The rows of a group lie close to one hidden flat surface of 9 dimensions, which may be shifted away from zero. Surfaces can cross.
In the rows, 128 means zero.
Known rows, each followed by its group:
[147 138  98 108  95 163 118 175  72 111 187 105 118  59 176 115  96 147
 150]	j469
[204 120 140 105 101 151 129 147 135 164 114 135 138  95 164 130 169 164
 151]	j803
[ 68 128 128 129 120 123 142 121 121 130 102 134 114 136  85 141 221 151
  99]	j803
[132 113 146 188  93 148 137 150 104 113  93 130 141  77 103  89 174  96
 159]	j931
[140 128  90  96 121 108 163 137 196 161 112  98 128 156 160 164 137  96
 161]	j970
[164 131 103  86 164  83 153  85 163 142 124 150 111 161 131 135 144  87
 141]	j469
[ 58 148 155 203 133 110  87 168 155 121 123 105 116 166  91 165 123 123
 125]	j803
[134 128 173 123 111 159 157 126 113 131 113 105 124  73 182 171 142  79
 158]	j713
[ 48 152 130 162 139 118 181  93 141 159 140 100  94 113 179 139 119  73
 123]	j713
[158 119 126  67 143 131 123 118 126 148 111  78 116 151 131 128 164 128
 165]	j931
[133 142 181 118 101  66 106 204 119 154 162 111  96 162 112 163 147 135
 153]	j970
[146 117 191 123 101 156  88 135  57  94  78 106 149 154 104 115 101 124
 121]	j803
[123 116 129 206 149  99 119 142 121  73  92 134 131  95  62 104 112  89
 144]	j931
[ 89 157 119 171  80 160 111 144 117 171 162 146 123 158 151  93 139 161
  95]	j931
[ 77 118 190 116  77 187 104 132  70 125 144 105 166 189 114  96 130 107
 126]	j803
[156 140 123 136 161 175  74 126 119  84 124 154 121  81 134 177 139 175
 113]	j970
[123 136 136 183 141 115 123 125 157 116 128 171 134 142 115 133 108  98
 122]	j469
[173 134 182 108 101 120 109 124  65 126 131 161 131 165 124  95 111 112
 122]	j469
[109 106 189 110 151 130 122  99  98 129 131 149 130 118  86 118 187 176
 102]	j713
[188 139 154 118 123 101  90 184 134 132 202 151 129 140 147 145  65 137
 151]	j970
[120 114 170 172  83 175 129 128 127 105  87 147 182 148 119 122 121  65
 138]	j970
[120 109 156 148 117 173 155  77 134 158 132 156 163 141 139  76 149  90
 139]	j90
[169 124  98  89 188 147 111  75 127 113 169 164 124 122 127 106 124 146
 131]	j970
[113 135 196 135  92 153  92 147  66  71  70 101 147 167 113 164  81  78
 120]	j803
[ 88 111 103 145 128  90 177 125 129 136 129 119 127  98 106  81 129 135
 117]	j33
[149 161 134 130 142  67 158  97 122 113  58 163  88 128 142 178 119  95
  87]	j803
[127 152 122 192 177 127  95  99  86 114 127 155  70  82  98  93 193 138
 126]	j713
[ 55 107 184 154 126 184 167  96 103 102 127 118 156  58 145 146 126 108
 109]	j713
[ 91 134 148 139 144  85 129 111  94 146 129 117  96 148  98  85 135 148
 101]	j33
[ 84 105 143 138 116  94 179 145 101 126 158 114 130  73 110  92 121 126
 126]	j33
[140 101 155 141 172  87 128 127 157 114  98 131 129 115  60 139 182 123
 156]	j970
[136 150 163 156 159  76  93 166 144 133 180 169  91 107 116 175 131 179
 110]	j33
[183 159 131 174 145  98 115 125  84 150 126 150  65  71 152  89 146 143
 135]	j469
[146 119 109  88 161 108 130 117 142 159 125  77 110 138 128 108 141 138
 161]	j931
[114 127 153 114 112 140 173 121 134 135 118  96 135  92 188 169  90  87
 137]	j713
[106 161  78 146 119 181 113 105 108 107 131 157 117 121 157 132 132 128
  94]	j469
[133 185  75 118 146 125 126 112 117 106  96 136  64  82 182 215 138 148
  85]	j90
[135 119  57 132 134 135 142 125 126 112  69  77 132  79 133 101  85 172
 109]	j90
[120 181 153 146  92 134  91 143 108 161 141 123 102 202 187 147  68 118
 106]	j803
[163 136 118 127 104 119 138 160 132 117  63 123 115  77 139 180 165 141
 128]	j90
[102 124 113 134 122 101 176  99 116 158  85 122 111 105 125  91 160 164
  87]	j90
[154 129 166 151 120 180  74 124  91  96 144 184 151 131 106 114 144 132
 126]	j970
[170 136 143 116 129  62 160 135 149 131 101 166 104 109 123 172 167 107
 134]	j90
[144 160 128 172 113 167 120 132  90 121 174 178  96  55 169 126 170 105
 140]	j469
[181 121 187 120 150 137 148 109 171 143 119 149 130  95 161 190 185  65
 184]	j33
[123 144 130 146 133 103  85 165 129 121 143 124 113 159 102 140 103 149
 122]	j970
[ 83 127 116 174 145  98 158  97 117 133 147 154 122 122 110  65  88 132
  89]	j33
[146 148 198 143  89 162  89 162  86 113 169 167 131 109 161 163 114 136
 118]	j970
[103 117 151 120 124 175 172  66 124 130 127 141 164 122 179 119  77  94
 103]	j713
[110 124 145  73 118 149 114 141  90 163 155  62 107 147 136 115 175 152
 154]	j90
[141 132  89 134 135 164 160  67 131 135  88 148 131  98 169 108 134 118
 109]	j469
[135 134 177 124 114  98 127 149 128 150 131 131 112 145 128 152 161 116
 143]	j803
[ 74 124 142 133 164 151 121  92 117 124 122 112 120 113 119 144 146 170
  93]	j33
[170 150 155  89 109 120 109 155  78 120 217 170 100 127 140 138 153  86
 165]	j469
[ 74 137 143 166  97 150 145 141  98 121  70  71 106  96 128 147 183  83
 148]	j33
[102 107 100 102 222 125 144  67 182 124 146 108 129 109 128 149 103 144
 124]	j33
[102 154  88 149 166  80 135 103 142 154 149 126  84 153 137  99  93 138
 105]	j713
[111 127 131 176 139 110 128 101 100  99 106 142 130 153  83  75  98  70
 131]	j931
[131 106 111  95 195 101 151  77 162 138 159 131 136 130 129 107  71 151
 114]	j33
[175 139 121  82  98 153 129 149  69 131 158 116 104  70 176 123 153 131
 153]	j469
[134  90 135 112 130 127 155  90 130 120 129 142 179 166  95  63  93  85
 138]	j90
[179 148 107 135 172 119  99 114 186 132 145 170 125 141 165 167  65 150
 114]	j33
[106 116 119 141 101 167 157 108 128 184 113  82 145 121 165  67 127 149
 131]	j90
[149 116 124 141 137 131 151 129 185 118  95 126 150  99 148 178 114 103
 146]	j970
[142 108 114 111 193 144 135  82 122 135 169 112 117  86 128  78 139 121
 168]	j90
[146  76 120  80 150 102 164 112 134  93 115 102 168 121  87 100  88  95
 157]	j803
[154 109  82  56 128  97 146 163 159 134 155  75 137 147 141 140  80 115
 172]	j803
[139 132 121  88 161  36 173  89 127 149 131 145  93 159 119 107 111 108
 111]	j803
[160 136 170 122  82 126  84 195 105 102 140 149 136 160  96 161 158 102
 159]	j931
[143 142 149 156 111 141 128 105 119 156 139 200 127 134 143  99 162 145
  97]	j713
[183 144 118  93 100 144 104 140  63 123 115 108 117 128 164 107  85 147
 120]	j469
[ 99 155  97 120 153 139 108 111 108 129 130 106  83 126 137 142 158 159
 108]	j90
[138  97 112 156 139 190 134  96 142  90  99 161 172  78 104 111 157 124
 132]	j931
[ 48 106 179 117 129 144 132 147 126 122 203 103 151 119 117 151 109 145
 122]	j713
[128 137 103 168 166 140 145  84 173 115 120 146 135 115 162 143  76  76
 136]	j33
[ 83 185  99 144 137 147  97 139 125 146 141  71  59 144 174 179 158 100
 150]	j713
[122 163  92 119 154 115 119  97 102 132 183 178  73 134 128 112 185 117
 118]	j469
[137 131  88 110 142 130 151 104 164 134 140 127 141 143 171 133  59 102
 128]	j970
[134 133  84 146 151 127 102 128 105  79  35  46 107 138 100 127  94  85
 158]	j931
[147 143 150 151  60 182 106 160 105 108 135 151 163 154 158 133  93  80
 136]	j931
[124 138 129 146 138 132 115 124 136 130 134 127 128 141 136 131 100 122
 127]	j931
[110 131  77 133 123 198 105  91 128 109 123 153 162 163 129  97 112 141
  92]	j931
[150 126 163 128 142 168 119 120  93 103 138 112 117  64 149 147 155  85
 178]	j713
[127 136 169 141 119 150 133 109 120 128 105 173 118 111 124 156 218 111
 119]	j90

New rows. What belongs after each?
[124 122 106 131 110 142 122 129 138 115  99 122 158 167 117 117  94 117
 122]	j90
[118 156  84 169 105 101 124 167 136 135  81  94  96 133 129 135 128 125
 130]	j33
[ 96 123 164 149 113  98 175 130 131 144  95 130 127  87 138 148 131 155
  85]	j713
[135 133 139 162  67 172 103 173 109 114 113 139 144 110 119 129 175 123
 142]	j931
[127 138 115 159  75 126 151 137 103 148  86 132 129 138 138  83 128 122
 107]	j33
[115 146 165 118 139 154 102 105 127 133 114 127 119 164 144 172 152 127
 116]	j931
[130  83 134 126 116 100 145 139 153 169 123  91 169 175  86  44 115 127
 161]	j90
[161 136 138  85 104 107 140 150 155 174 171 138 120 160 158 144 155 110
 163]	j970
[ 91 156 151 168 124 133 140  74 117 141 127 172 127 179 156 105  83  87
  83]	j803
[122 136 118 116 151 176 123  92 102 120 133 119 109  89 154 132 162 135
 131]	j90
[153 131 120 159 151 129 113 128 178 151 143 133 128 144 132 119 125 105
 168]	j90
[183 109  96 101 101  95 159 160 163 135  91  92 160 144 153 119  43 105
 154]	j90
[ 81 122 181 190 138 113 111 144 146 123 124 123 134 142  78 138 146 114
 136]	j803
[ 92 110 172 139 159  87 126 149 109 120 158 110 106  80  80 135 155 168
 129]	j713
[112 120  87 130 205  96 149 100 174 112 159  96 122 110 138 133  37  99
 149]	j33
[ 88 138 120 132 149 159 111  72 108  95 127 171 127 163 102 124 146 109
  91]	j90
[ 80 119 105 159 164 141 174  62 142 119 111 113 136 113 133  97  99  74
 128]	j33
[143 138 109 114 131 109 124 139 165 131  73 113 119 156 123 177 154 132
 128]	j469
[168 121 151 107 130 157  89 118  96 111  85 146 139 122 114 141 149 190
  95]	j713
[ 89 110 132 139 128 142 180  77 107 133 100 104 139 115 133  81 132  78
 132]	j33
[149 128 121 128 132  47 192 111 153 159  94 152 109 109 134 116 137 125
 111]	j90
[ 75 148 153 150 180 161  99  57 118 106  45 109  98 152 116 178 167 127
  90]	j931
[114 118  99 114 121  98 155 124 121 145 112 101 125 130 117  83 117 155
 111]	j33
[ 67  98  98 133 174 136 183  62 142 122 131 118 145  95 120  87 105 124
 104]	j33
[116 148  88  93 151 117 106 136 109 105 123  75  93 138 140 159  87 149
 116]	j970
[ 83 169 109 212 155 128  90 151 101 106 119 109  54  64 111 148 176 148
 124]	j713
[161 119 122 113 160  65 105 167 122 102  99  70  97 137  71 133 129 104
 185]	j931
[134 174 100 232 137  96 114 135 178 128 125 198 102 128 141 142 103 109
 109]	j33
[108 143 177  82  92 113 154 105  73 149 111 153 100 158 126 141 214 118
  94]	j803
[104  82 115  90 100 185 195 127 144 115 180 126 185  57 158 128 128 100
 155]	j469
[132 115 139 102 121 161 136  82  88 134  88 110 134 157 114  81 180  88
 149]	j931
[159 146 116 136 135 152  65 155 128 102 143 141 125 136 124 153 111 159
 126]	j970
[ 99 155  90 148 132 205 103  93 134 127  81  94 128 138 180 152 101 148
  96]	j931
[110 118 174 161 145 165  94 102  64  66  96 144 141 111  78 113 131 125
 106]	j970
[107 144 108 117 161  67 143 112 139 156 190 137 104 161 145  99  48 135
 104]	j970
[140  98 112 119 140 133 148 107 120 142 103 103 128 105  95  69 194 124
 164]	j931
[160 120 132 124 138  89 149 115 179 147 145 158 149 183 129 111  85  66
 155]	j90
[152  92 109 109 118 180 135 114 120 108 113  94 184 118 133  83  76 108
 158]	j90
[157  95 107  75 186 109 154  73 147 147 130  98 135 135 118  81 120 109
 165]	j931
[ 84 128 110 111 129  87 158 111 147 162 104  99 107 187  95 112 180 105
 132]	j970
[ 87 115 160 135 124 175 149  77  88 124 124 143 151 112 140  96 118 138
  84]	j33
[139 110  98 107 192  59 153 106 175 150 169 140 119 128 113 104  87 168
 119]	j33
[117 135 143 115  96 194  67 152 120 123 176 158 163 171 134 147 116 190
  91]	j713
[102 138  67 159 151 122 158  86 125 130  74 118 105  80 141 102 126 174
  76]	j90
[ 74  97 155 103 179 155 163  70 107 102 157  88 147  92 139 117  71 102
 129]	j33
[172  93 172  69 151  80 151 144 127 125 166 104 144  97 130 133  76 124
 164]	j713
[ 98 125 159 151 143  35 146 158 104 137 176 118  86 113  90  94 114 125
 134]	j33
[156 147 116 116 184  86 115 102 113 143 137 116  68 132 120 110 156 117
 154]	j713
[115 120 143 176 165  97 112 136 156 106 147 171 130 110  70 134 143 145
 121]	j931
[ 98 132 150 191 185 139 152  52 156 124 134 176 124 110 139 125 123  66
 122]	j33
[140 128  98 132 117  83 132 157 148 117  72 117 126 142 100 143 118 143
 116]	j90
[107 124  65 166 157 175 137  94 161 136 109 104 138  86 159 103  98 164
 114]	j931
[143 136 186 137 111 122 114 147 125 155 160 123 135 171 157 124  80  93
 152]	j803
[130 110 170 161 160 124 119 122 151  98 131 177 140  93  81 157 172 129
 130]	j931
[123 141 154 105 162 187  99  77 126 107  45  86 115 144 150 208 166 119
 121]	j931
[156 154 145 115 123 114  88 142 110 148  98 104  98 170 143 148 125 148
 124]	j33
[169 128 108  94 169 134 124 115 111  89 123 126 100  59 138 163 153 124
 148]	j90
[132  85 118 117 133  97 172 105 111 122  82 119 148  99  83  67 139 143
 117]	j90
[156 120  82 107 106  93 160 142 151 124  81 105 152 148 141 118  50 121
 118]	j90
[ 68 151  94 143 119 111 136 110 112 136  80 129  97 153 109 120 157 175
  52]	j90
[106 142  98 147 156 170 104 129 169 105  94 101 120 100 150 210 137 152
 120]	j33
[145 125 119 133 118 158 106 120  91  81  63  97 139 146 102 116 130  74
 150]	j931
[136  89 102  80 118 106 206 100  91 142  80  85 138  65 136  62 112 155
 113]	j90
[171 142 113  57 118 117 113 122  98 135  92 110 107 175 136 137 139 144
 117]	j469
[163 130  92 170 143 149  81 134 150 149 109 117 136 129 138  90  81 203
 116]	j803
[116 139 177 162 101 186 112 125 130 126 137 181 154 126 144 159 162 125
 108]	j931
[141  96 144 148 112 154 153 103 138 122  94 153 176 126 109  89 136  95
 135]	j90
[149  92  94 108 120 107 130 155  99  67  42  98 144  84  61 126 135 166
 116]	j90
[128 138 173 133 156 152 129  92 144 129 114 119 128 122 176 181  98  96
 134]	j931
[138 103 153  95  79  98 180 154 121 190  94  68 133 113 138  93 169 155
 147]	j90
[191 109 181 117  78 122 127 190  91 141  83  80 137  74 148 129 124 163
 155]	j469
[ 63 133 137 143 151  86 145 151 139 140 181  87  98 110 131 142 104 128
 137]	j713
[ 94 110 188  96 122 139 181  89 130 157 156 132 150 130 162 134 131  93
 126]	j713
[123 126 127 154  88 132 150 184 152 125 112 123 128  54 138 178 179 137
 143]	j33
[111 116 116 129 173  93 120  86 125 121 147 157 127 183  63  64 126 120
 114]	j931
[141 121 144 112 209  85 120 120 191 137 165 140 102 100 118 192 153 159
 142]	j33
[155 130 178  66 106 108 180 101 103 133 129 176 125 127 153 162 171  73
 126]	j90
[102 113 127 180 139 150 120 112 145 131  98 141 143 110  90 105 177 170
 106]	j803
[113 146  91 135 173 128 117 101 131 137 138 112  89 116 134 120 141 154
 124]	j90
[ 83 153 164 223 125 145 126 117 153 111  76 164 125 116 124 178 150 101
 100]	j803
[105 156  86 168 104 105 108 184 113 108 147 113 117 114 141 126  25 165
  93]	j33
[114 127 157 143 102 179 110  97  76 100 125 152 161 168 112  83 113  87
 115]	j970
[157 113  85 133 134 128 105 166 141 100  83  82 137 106 101 133 115 155
 154]	j90
[ 91 130 130 137 120 126 112 144 122  95  93 100 133 154 101 156 112 111
 117]	j803
[121 104 189 122 129  61 178 144 130 151 145 130 119  82 122 135 133 143
 127]	j713
[118 137  86 111 127 174 127 105  86  78  78 121 122  82 141 154 132 148
  87]	j90
[171 141  85 111 141 113 117 150 138  90  95 117 111  98 137 180 112 131
 135]	j90
[166  79 187 139 143 137 151  96 113  79  74 144 181  92  89 105 106  78
 149]	j803
[147 121 150 133 106 118 124 155 143 129  65 110 140 137 120 159 132 141
 127]	j469
[191 113 135 134 139 129 117 127 142 133 121 120 155 126 148 104  55 126
 149]	j803
[109 157 160 139 106 163 129 116 116 175 114  84 108 141 199 141 123 114
 130]	j931
[115 132 167 159 132 137  81 120  75 100 153 163 134 160  82  85 114 133
 105]	j970
[177 127  99 161 168  96 157  92 173 103  98 191 130  93 130 136 106  89
 125]	j90
[118 162 102 124 143  84 137  90  97 104  58 144  88 160 122 148 104 129
  62]	j803
[193 132 137  93 116 105 146 128 125 160  98 148 103 102 147 142 188 158
 127]	j803
[156 136 158 145  58 109 158 149  88 154  90 120 122 137 147  89 135  67
 155]	j33
[217 130 134  95 135  99 100 154 113 121  95 127 111 106 132 148 126 169
 138]	j713
[134 106 164 170 123 152 135 133 138 119 123 163 148  66 108 129 193 131
 145]	j931
[170 133 129 137  74 154 125 170 142 125 151 160 170 111 188 148  44 140
 117]	j713
[100 133 156 118 177 135  94  76 139 107 128 175 129 180  81 161 171 145
  89]	j931
[155 146  77 101 154  99 126 132 118 130 181 130  87 113 148 113 105 121
 148]	j469
[ 88 111 119 137 136  89 167 132 137 140 127 114 112  90  96 110 172 149
 124]	j33
[100 137  94 105 140 136 129  98 121 140 145 106 124 172 140 100  92 128
 113]	j90
[119 130 176 142 106 136  93 192 121 132 211 145 129 107 119 146 152 158
 147]	j713
[153 156 107 172 127  59 133 156 184 129  68 167  95 132 116 185 152 131
 108]	j90
[128 128 124 113  94  79 198 110 112 126  51 158 123 108 128 134 145 135
  70]	j90
[159 159 116 145 125 120 123 134 148  90  81 181 110 108 142 210 155 104
 108]	j90
[120 138  91 175 149 134 123 103 156 122  92 142 134 126 130 122  89 145
  94]	j803
[162 109  95 124 121 105 117 161 124  58  45 125 145 104  68 158 130 141
 120]	j90
[151 121 123 162 107 147 140 124 170 137  96 145 167 143 141 116 102  93
 144]	j90
[ 96 137 143 130 116 152 170  92 127 133 125 139 133 109 181 148 111 102
  99]	j970
[125  95 163  39 130 130 140 127 139 137 159  99 173 167 144 152  63 152
 120]	j713
[118 169 128 130 129 172 100 117 138 159 156 123  97 146 188 166 157 117
 138]	j90
[120 121 111 114 177 186 114  64 110 101 174 128 148 140 146  90  61  96
 135]	j713
[107 149 151 166  97 131  93 142 101 109 151 182 140 188  92 112 127 106
 103]	j931
[153 122 145 139 114 170 171  87 144 152 123 153 151  98 192 116 130  81
 145]	j90
[115 109 113 157 128 139 139  95 160 141 124 139 173 185 114  60  78  99
 128]	j90
[101 156  71 149 101 153 112 127 174 161 111 142 129 203 133 127 167 129
 112]	j970
[136 106 179 144 131  71 133 157 112 134 177 144 130 119  86  87 112 129
 143]	j469
[140 147 159 126 118 140  97 137 126 108 139 142 140 178 148 167  73  85
 131]	j931
[ 68 107 188 104 152  87 132 135 121 149 180 122 121 136  79 129 164 177
 111]	j713
[ 71 164 151 184 125 108 100 152 132 173 160 137  87 153 126 134 155 178
  93]	j931
